Every row belongs to one group in each of 4 separate groupings. Each group adds its own fixed numbers to the row, and there is some noise. The rows also spread widely along 14 directions, which tell nothing about the answers.
Known rows, each followed by its group in each grouping:
[ 26 -19  20  15   3  -7 -13 -25  33 -40 -14   2  29  -5   0  19 -21  -4
 -15  -6  -4  -3   1  42  23 -40  -3   6  42  -9  39] | q_341 q_69 q_372 X
[ 18  -4 -15  13  -2  -3  11 -36  -8 -10 -46 -24 -11 -20   2 -11 -32   3
  -4  -3  34  -1 -18   4   1   4   2  -4  18 -22   8] | q_413 q_919 q_785 W
[-30  -9  20  -3  27 -31  12 -14   7 -18 -59  -3  -2 -27  13  32 -43  -6
   0 -30   8 -40   1 -12  25 -28  24  19 -13 -71 -16] | q_721 q_74 q_258 W
[-17 -17  -7  34  -8  16 -25  17  22  18  28   0   7 -20 -25   6 -50  25
 -17 -22  27 -23  -4  28 -44  37 -11 -31  19  10  17] | q_721 q_74 q_785 L
[-16 -13   9  15   3   0   4  35   0   9  23 -28  -1  -5  27   6  -2   7
  -9  -6  19  15  -9 -11 -28  -9   2 -20  -9 -28   7] | q_573 q_533 q_432 L
[ 18  -2  13  -1   5 -10  -5 -17   8 -21  -3  -3  -9   2  -7  -4 -33  12
   0  -6 -12   4  16  15  16   3   9 -21   0  41  17] | q_341 q_622 q_372 X
[ 28 -15  10  -2 -10  36   0  -7  19 -14  30 -11  23  33   0 -14  15  10
  15  32 -12  16 -17   9   7 -16 -18  13   2  21   0] | q_573 q_102 q_432 W
[  8 -20  28   2  25  -2   1 -11 -16 -14  -6   7  -4 -16 -21   5 -28  16
   5  -8   4  -7  17  16   3 -19  -1 -16   8 -13 -14] | q_805 q_69 q_258 L
[  2  10 -27 -20   4  21   5 -21 -12  29  27 -11 -22   1  11 -35 -22 -18
  11   6  -3 -31  -8 -21 -14  13   8  -5  23 -22  -4] | q_413 q_102 q_432 W
[ -3  25 -25 -41   9  58 -13 -19  77 -28 -14  23  41  59 -21  10  17 -23
  16  14 -21 -14  -4 -21  33  14  -7  28  -9 -25 -42] | q_805 q_533 q_372 W
[  3 -32   8 -14  37  47 -41  -5   9  -2  29 -26 -36  14 -16   9 -34   6
  16  -4  -3   7   0  20  -8  21  -5 -48  -7  19  -1] | q_573 q_919 q_785 X
[-19  13  -2   1  -9 -33  25   9 -19  17  -4  -8  -5 -11  36   3   3  -8
  -9  -3   8 -11  -5 -25  -4 -18  13  15  -8 -13  14] | q_413 q_622 q_432 X
[-11  18 -16  -4  -2  17   2  14   0   9  62  -8 -21   8   7 -24 -11  16
  17  13 -11 -23   8  -5 -10  10   6 -15 -12  -1 -21] | q_721 q_919 q_372 W
[-26   1   2 -23  14  18 -24 -23  -8  13   6  -1 -35  -3   6  26  -3   1
  13  10  -1 -21 -18  30   8  -1   6   1 -25  12  21] | q_413 q_533 q_432 L
[  1  15  -4 -10  14  20   6  -1 -16  21  22  -9 -10  18  15   8  20 -29
   9  25 -25 -12 -10 -20  28  -6 -19  34  25 -13  -2] | q_341 q_533 q_372 W
[-14  19 -18 -37  54  -1  -8 -41 -26   8 -63  13 -38  -4 -19  12  -8 -16
   1 -18  26 -13  11 -10   0  16   4 -34 -14   3 -10] | q_413 q_69 q_258 X
[ 12  -1   0   7 -21  14   6  -1  21  -7  -9 -12  19  25 -10 -11 -24  20
   1   4  -1  10  -9 -23   4  35  -2  -4 -14  33  -9] | q_721 q_533 q_785 L
[ 19   1   3 -26  29   3 -30 -38   0 -23 -13 -14 -20   8   7 -38 -21 -24
   2  28 -33  -1   7  22  46  -7   6 -36  33 -21  20] | q_805 q_102 q_432 W
[  3  15 -38 -36  12  44   1 -31  44  -1 -35  13   9  48 -11  24   4 -33
   3  -6   6  -8 -10 -40   6  25  -3  20   2   8 -16] | q_413 q_69 q_432 X
[ 29  -7  -3 -27   6  37  15 -54 -28  26 -15  -9  12  14 -25 -48 -11  16
  27   7   9  -9 -21 -36 -12  19  -9   8   2   7 -35] | q_573 q_102 q_258 X
[-10   4  21  -4  17 -17  -6  -2  -3   0   7  12  -6   4  20  36  17 -19
  -9   1  -2 -11   5  22   8 -44 -10  14  11  14  37] | q_573 q_102 q_432 W
[-31  -5  -9  -7  14  34  -8  36  58 -31 -14 -16  -2  36  13  60   9 -20
   3  10 -10  10 -16 -10  33   6   4  24 -34 -38 -20] | q_413 q_74 q_432 L
[-12   5  11  -8  38   9 -22  -3   6 -18  -9  12  34  10  -5   7  43  -8
  -4  17   8   0   1  18  11 -45 -24 -10   7 -35  -2] | q_721 q_69 q_372 W
[-10  -4  -5   4  -1  -6 -40   3  40  -4  -8  -6  -3   3   1   8 -45 -13
 -22  -8 -16  -7   2  17  18  31   5 -29  20  10  46] | q_805 q_74 q_258 X
[ 25  18 -12  31 -51 -44  46  22  25 -34 -29 -28  33  12  30 -54 -21  26
 -21  12   5  37  -4 -35   8  19  23 -21 -10   3   2] | q_573 q_69 q_432 X
[-32   3   4   1 -10   9 -34   7  59 -19  18  10  44   7   5  15  -6   4
 -11  -3  -4 -27  -7  31   2 -13   2  -1  -4 -30  22] | q_721 q_919 q_372 L
[-40   0  10   0  24  -6 -25  12  -7  28  17   6 -23 -23   4  27 -29 -15
 -10 -16   3 -39   4  20 -11   3  -6 -10  15 -16  20] | q_573 q_102 q_785 W
[-20   9  -3 -25  41 -17   4 -26   0 -18 -29  15  -9 -13   9  19   6 -11
   2 -20  22 -20  14   9  -7 -48  17 -11 -13 -41  -5] | q_413 q_622 q_432 X
[ 19  12 -27  -3 -20  32   4 -33  17  27  26   8 -20  15 -12  -3 -40   4
   6 -17  12 -27  -5  -4 -28  38  -2  18  26  57  17] | q_573 q_102 q_372 W
[  6   1   5   6  -4 -15  15   5  -4  -1 -13 -23  14  11  22 -10   1   2
 -10  -3  10  14  -4 -34  -3  -8   1  -7  -5  -7   8] | q_721 q_919 q_258 L
[  5   5  21 -19   9 -18  11  10 -10  -8  -5 -18  21  28  25 -10  14 -21
   3  12 -26  18  10 -48  25 -19   3 -11 -13   2  -4] | q_413 q_533 q_785 X
[ -3  12   8   0  22   1   3   8   1 -15   9  18   0  16 -18   8  14   7
   3   2   0   2  20   8  -1  -9 -14 -18  -7  10 -14] | q_573 q_74 q_258 L
[-28 -14  39 -16  34 -15 -24   6 -12  20 -30  -3 -15   3  11  53 -22 -29
 -17 -30   0  -2   5 -23   7   1  -3 -13  -5  16  33] | q_573 q_919 q_432 L
[ 17  -8  15  -5 -27  16   3 -33  25  -2  37   2   3  16  18  17 -25  14
  12  -8  -5 -16  -8  18  -7 -19  12  33  10  50  44] | q_573 q_69 q_372 L
[ -3  23 -14 -21   3  23   7 -13  11   6  25  16  34  30 -10 -33  21  -1
  14  15 -13 -24   1 -26  -3  -4  -8   5   6 -22 -28] | q_721 q_74 q_258 L
[-17  30 -15 -14 -19 -20  35   8 -13  35  12 -31 -27   4  63 -15  -7   7
   0 -12  22  -1  -5 -52 -32  15  35 -15 -33  26  17] | q_341 q_69 q_785 W

New rows, each followed by its group in each grouping:
[ 32 -24   5   3  -1  58 -14 -29  40 -28 -12 -13   8  39 -12  36   1   6
   9  18   3  26 -28  24  25   1 -19  36   9  35  18] | q_573 q_69 q_372 L
[-20  33  -9   0   6 -14  19  14  -5   6 -21   5   4  12   7  -1   6 -15
 -10   7  -1  -5   6 -30  12  16  -6   6   2 -15 -13] | q_573 q_622 q_785 L
[  1  13   8 -22  13  24 -20  -8  16 -18  10  20  40  30 -27 -16  23  -7
  12  37 -40  -8   6   4  42  -6 -20   5   6 -17 -27] | q_805 q_533 q_372 X
[  3  -4 -11   3 -13  29  -8 -13  35  -2  23  -1   2  13  -3  18 -26   2
   3  -7   3 -17 -10  10  -8  10   2  18  14   9  17] | q_413 q_74 q_372 L
[  5   6 -10 -18   8  28   8  -5  24  -9  35   3  -1  31  -1  -3  -1   2
  20   2 -12 -18   9 -18  -1  -8   1   3 -12   0 -27] | q_721 q_919 q_258 W
[ -5   4   5  15  -5 -17  20   6  15 -22 -31   4  48  -7 -10 -17  -3  19
 -10  -8  24   3  -1 -10 -11  -9  -2  -8  -9 -33 -27] | q_573 q_622 q_785 X
[-30 -19  21  10  23  -1 -25   9   2  -1  12  -2  -5 -16   1  48 -10   6
  -6 -12   8 -22  -1  31   3 -26  -6   4  -8 -15  16] | q_721 q_919 q_372 X
[  3  -7  -2   2  19  33  -3  -8  24 -27  16  22  10  12 -38  14   2  15
  15   8   1 -13   4  31   0 -12 -16   2   2 -10 -33] | q_573 q_74 q_432 X
[-20   7 -11   1   6  -1  -9   8   8  15  -6   2  11  -4  -4  -3  -3   2
 -14 -12  23  -6  -6  -6 -28  14  -6 -27  -3 -13   4] | q_573 q_533 q_432 X
[ -3   5  -3   6   3 -13 -18   0  57 -23  -8  20  74   0 -10 -21 -10   3
 -29 -39  30  -3  16   2 -45 -19  -2 -45  19 -29  13] | q_573 q_622 q_372 X
[-13  12 -12  17  13  -5  -5  -5 -13   5 -30   4  10 -21 -24  -9  -6   4
 -12   6  19 -14  -9  14   5  15 -20  -3  21 -43 -12] | q_573 q_533 q_372 X
[ -6  -9   7  13   5   5   4   7 -15   1 -21 -28 -12  -8   4  -2 -12   6
  -3  23  -2   8 -22  -2  25  17  -4   0  -1 -24  -4] | q_341 q_74 q_432 L
[-10   6 -10  13 -27  17  19  13   9  20  44  -8  10   6  11   1  -2  29
   7  -4  21 -17 -12 -16 -35   4   1  20 -21  13 -11] | q_721 q_919 q_372 W
[-16  11   0   2  11 -10  -7   2   1   1 -19  -1   8   3   3  13   9  -6
 -11   2  10   0  -5   3   3  -1 -12  -9  -1  -3  12] | q_573 q_533 q_785 X
[  9  -7  16  -3  18  -2  -2  32  -2 -16 -10 -27  23  32  13 -20  22  -9
 -10  23 -11  47   2 -34  15  -4 -12 -37  -7  -4  -6] | q_573 q_69 q_432 X
[ -1   3 -11  -5  -8  31   7  13  15  -1  40   3   9  26   2  11  17  -5
  13  30 -20  -8 -11  -1  13  -7 -10  29   2   0 -14] | q_413 q_69 q_432 X
[-18  -1  22 -18  11 -15  -5 -14 -16  12  -9 -10 -11  -3  23   3 -13  -2
   1  -9   0  -7  -5  -9  -2 -13  13 -13 -15  -2  22] | q_573 q_533 q_432 L
[  2 -19  13  19 -20   6   5   5   7  -1  36 -12  17 -17   1 -10 -13  43
   5  -3  16  -6 -12  22 -28 -14   4 -12 -20   1  -1] | q_341 q_919 q_258 X
[-16 -22  21 -11  18  29 -34   3  17  18  42   5 -10  12  -9  43 -33 -12
   5 -15 -19 -32   5   8  -1   3 -13   3  10  30  18] | q_721 q_919 q_785 W
[  6  15  10 -15   5 -33  20 -20  15 -20 -34  11   5  13   9   0 -29  -5
  -8 -35   7  -2  24 -30  -9  -8  22 -23  -9  15   7] | q_573 q_533 q_432 L
[  1   7  13 -33  56  32 -16 -17 -25 -21   9 -11 -67  30  -7  17  14  -5
  31  32 -26  12  14  24  43  -3  -3 -14 -27  21 -19] | q_573 q_102 q_372 L
[ 18  -7   3   1 -12  12 -19 -23  -4   6  33 -20  -4  12  18  -4  14  11
   5  22   1  13 -18  29  -1 -19  -7  -1   6  52  56] | q_413 q_74 q_372 X
[ 17  18   6 -28  12 -18   8 -21  24  -9 -54  -2  31  32  22  -3 -20 -52
 -19 -20 -21   0  13 -65  34   0   8   3  36  -5  17] | q_341 q_69 q_372 W
[  9  10 -13   2  -9  29 -26   3  16  -4  46  -7 -23  25   3   7  19  13
   5  32  -1  15  -6  45   1   8 -14 -13 -15  70  34] | q_413 q_102 q_372 W
[ 21  46 -40 -31  18  14  -5 -10  45 -37 -12   8 -11  65  -3 -13  19 -40
  -8  25 -38  17  23 -13  41  28  -2 -30  12  30  -3] | q_341 q_102 q_432 X
[-25 -10  12  19  -3 -27 -18  -2  26 -13 -47 -15  29 -29  19   3 -16  20
 -22 -15  41   0 -25  27 -11 -17   7 -22 -16 -42  36] | q_573 q_74 q_258 W
[ 52 -31  16  -3  -4  20   8 -36  27 -28 -40 -33  15  30   3  -7 -39   5
   6 -14  12  33 -12 -24   4   4   2  -3   7  33   8] | q_573 q_102 q_785 W
[  2 -15  12  -9  39  26 -31 -14   1  -4  11   4  -8   2 -24  22   3   0
   3   4   0  -2   4  36   1 -10 -23 -22   9  21  12] | q_341 q_622 q_785 X
[-41   1  28 -12  29 -17  -6  -8  -3   0 -26  17  -3 -12  10  65   7  -9
  -4 -14   8 -27   3  14  16 -38   2  27 -16 -15  12] | q_805 q_74 q_785 X
[ 42  -4  -4  19   0  -9  27 -26  14 -38 -56 -10  20   3 -10  -3 -21   6
 -12  -9  20  20   2  -7  13  -5   0   3  25  -3  -6] | q_341 q_69 q_372 X
[ -3   8 -35 -16  15  39 -25  33  46   5  51 -11 -31  47   5   2 -41 -43
  -1   9 -49 -15  17 -28  21  51   0 -22  33   3  -2] | q_721 q_69 q_432 W
[-38   2  17  -9  21  -7 -35  17   3  18  -7  -1   3  -1  17  41   1 -31
 -19  -6  -5 -12  -5   5  13  -2  -6   3   3 -10  37] | q_413 q_102 q_372 L
[ 33 -27  24   6  -6   3  34 -31 -19   7 -17 -24  26 -11   5 -22 -21  25
   4 -26  40  12 -12 -33 -42 -17   6  -1   2   3  -9] | q_341 q_102 q_785 L
[  3   8  -6  -8  -2   2   7 -11  27 -17  -6  -8  13  28  38  14  19 -21
  -3  17  -8  -1 -12  -8  26 -34   3  27  11 -12  25] | q_721 q_69 q_432 W
[  7   2 -17  -6 -15  16 -10 -37   3  23 -32   0  10   9  -3   5  -5  -9
  -9   8  14  -5 -31  -5   2  22 -11  18  17  33  35] | q_413 q_69 q_432 X
[ 25   1  -5 -21  -6  48 -11 -17  33  -7  10  15  40  50 -40 -15   5  -6
  12  25 -39   0  -8 -17  26  30 -25   4   9  36 -25] | q_341 q_533 q_432 X
[ 15  -4 -10  21 -41   0   1   0  22 -16  30 -21  -1   8  10 -29 -27  29
   2  32 -22   0 -15  26  21  15   8   4   1  31  25] | q_721 q_622 q_432 X
[ 19 -17  28  -9   2   5 -10 -21 -34  23  20 -22   4  11  20 -17  -2  -5
   8  25 -20   1 -13 -10  17 -18 -15   3  26  37  37] | q_721 q_69 q_785 W
[-26  22 -29 -25  26  20 -17  16  49 -19  35 -11 -18  39  25  14   2 -25
   7   1 -23 -15  15 -12  12   0  17 -15  -9 -31  -8] | q_721 q_74 q_372 X
[  4   3   6   4   1 -21  11 -38 -17  -3 -46  11  36 -23 -19 -30  -4  36
  -6 -13  41 -11  -7   4 -25 -14  -1 -16 -15  -4 -10] | q_721 q_102 q_258 X
[  0  16 -18   2   6  -4   1   2  17 -14   8 -11 -12   4  12  -9  -8   4
  -8  -2   5   3   9   6  -4   4  11 -23  -1   0   9] | q_341 q_622 q_372 X
[ 32  17 -14  -7  21  10 -14 -22   1 -14 -19 -11 -11  32  -7 -23   4 -16
  -6  16  -3  29   8  -4  17  17 -20 -34  24  33  16] | q_573 q_533 q_372 W
[-15 -14  16  23 -16  -8   7  17 -12   1  -7  -4  25 -22  -2   8   1  24
  -6  20  12  -2 -23  16   6 -10  -7  15 -15 -14  -2] | q_413 q_69 q_432 X
[-30   9  -3 -12 -10  14 -31   7  25   8   3   0  19  20  13  23  26 -14
  -8  25 -13  -5 -26  11  22   3 -11  10 -18  10  31] | q_413 q_919 q_432 X
[-22  13  -5 -15  11  11  -3   6  19   5  -4   4  11   8   5   8   9  -8
  -4   1   4 -14  -6  -8  -4   2   0  -5 -17 -15  -8] | q_341 q_102 q_432 W
[-12  21  -4 -11   6 -12   2  16  16 -24  -6  -6  36  17  21 -29  31 -18
  -4  29 -13   6  -1 -16  23 -28   0 -16  -5 -56 -11] | q_413 q_74 q_432 W
[ -2  11   6 -14  14 -35 -21 -10   9 -12 -21  10   8  -6   0 -22 -26  -5
 -22 -23  13   1  26   7 -19  -1  13 -73  -5  27  32] | q_413 q_102 q_432 W
[  6 -12 -18  25  12  25   3  -4   7 -16   7  -7 -39  -9 -18  28 -14  33
   9   4  31  -3  -6  45 -11   1 -12   7 -13  15  -7] | q_721 q_622 q_258 W
[  0   0   0 -35  37  48 -46 -28  17  -8  55  15 -30  12 -30 -14  -4  23
  28  12 -11 -20  15  62 -15   0  -3 -59 -25  41  -2] | q_341 q_102 q_258 W
[ 20  -8  -5   9 -26  31 -16 -15  17   0  54  -3  30   5 -22 -52 -24  25
  13  26 -21 -19 -13  29  -6  17 -15 -15  30   3   2] | q_573 q_533 q_785 X
[ 45   4   1  19   9 -20 -11 -11  -7 -46 -32 -41  -1   8   7 -62 -11  -3
 -11  42 -19  46   1  19  52   1 -11 -49  37 -19  22] | q_573 q_533 q_372 W
[ 13  -5  12  -7  10 -12 -12 -35  15 -29 -51  24  15  -5 -42  -4 -52  -1
  -8  -8 -18 -17  16  13  36  16   2 -16  18   1  -7] | q_805 q_533 q_432 X
[ -8 -12  21 -14  -3  19 -33 -27  26 -18  11   6  31   1  -1  -8  -4   2
   5  26 -24 -20 -17  42  31 -27   0   5  10 -33  18] | q_805 q_919 q_432 L
[-17   4  25 -11  34   6 -22  -1  14 -40 -26  -2  26  14  -2  13  40  -2
   2  31  -9  15  -6  31  40 -31 -14 -19 -20 -31  -4] | q_341 q_74 q_785 L
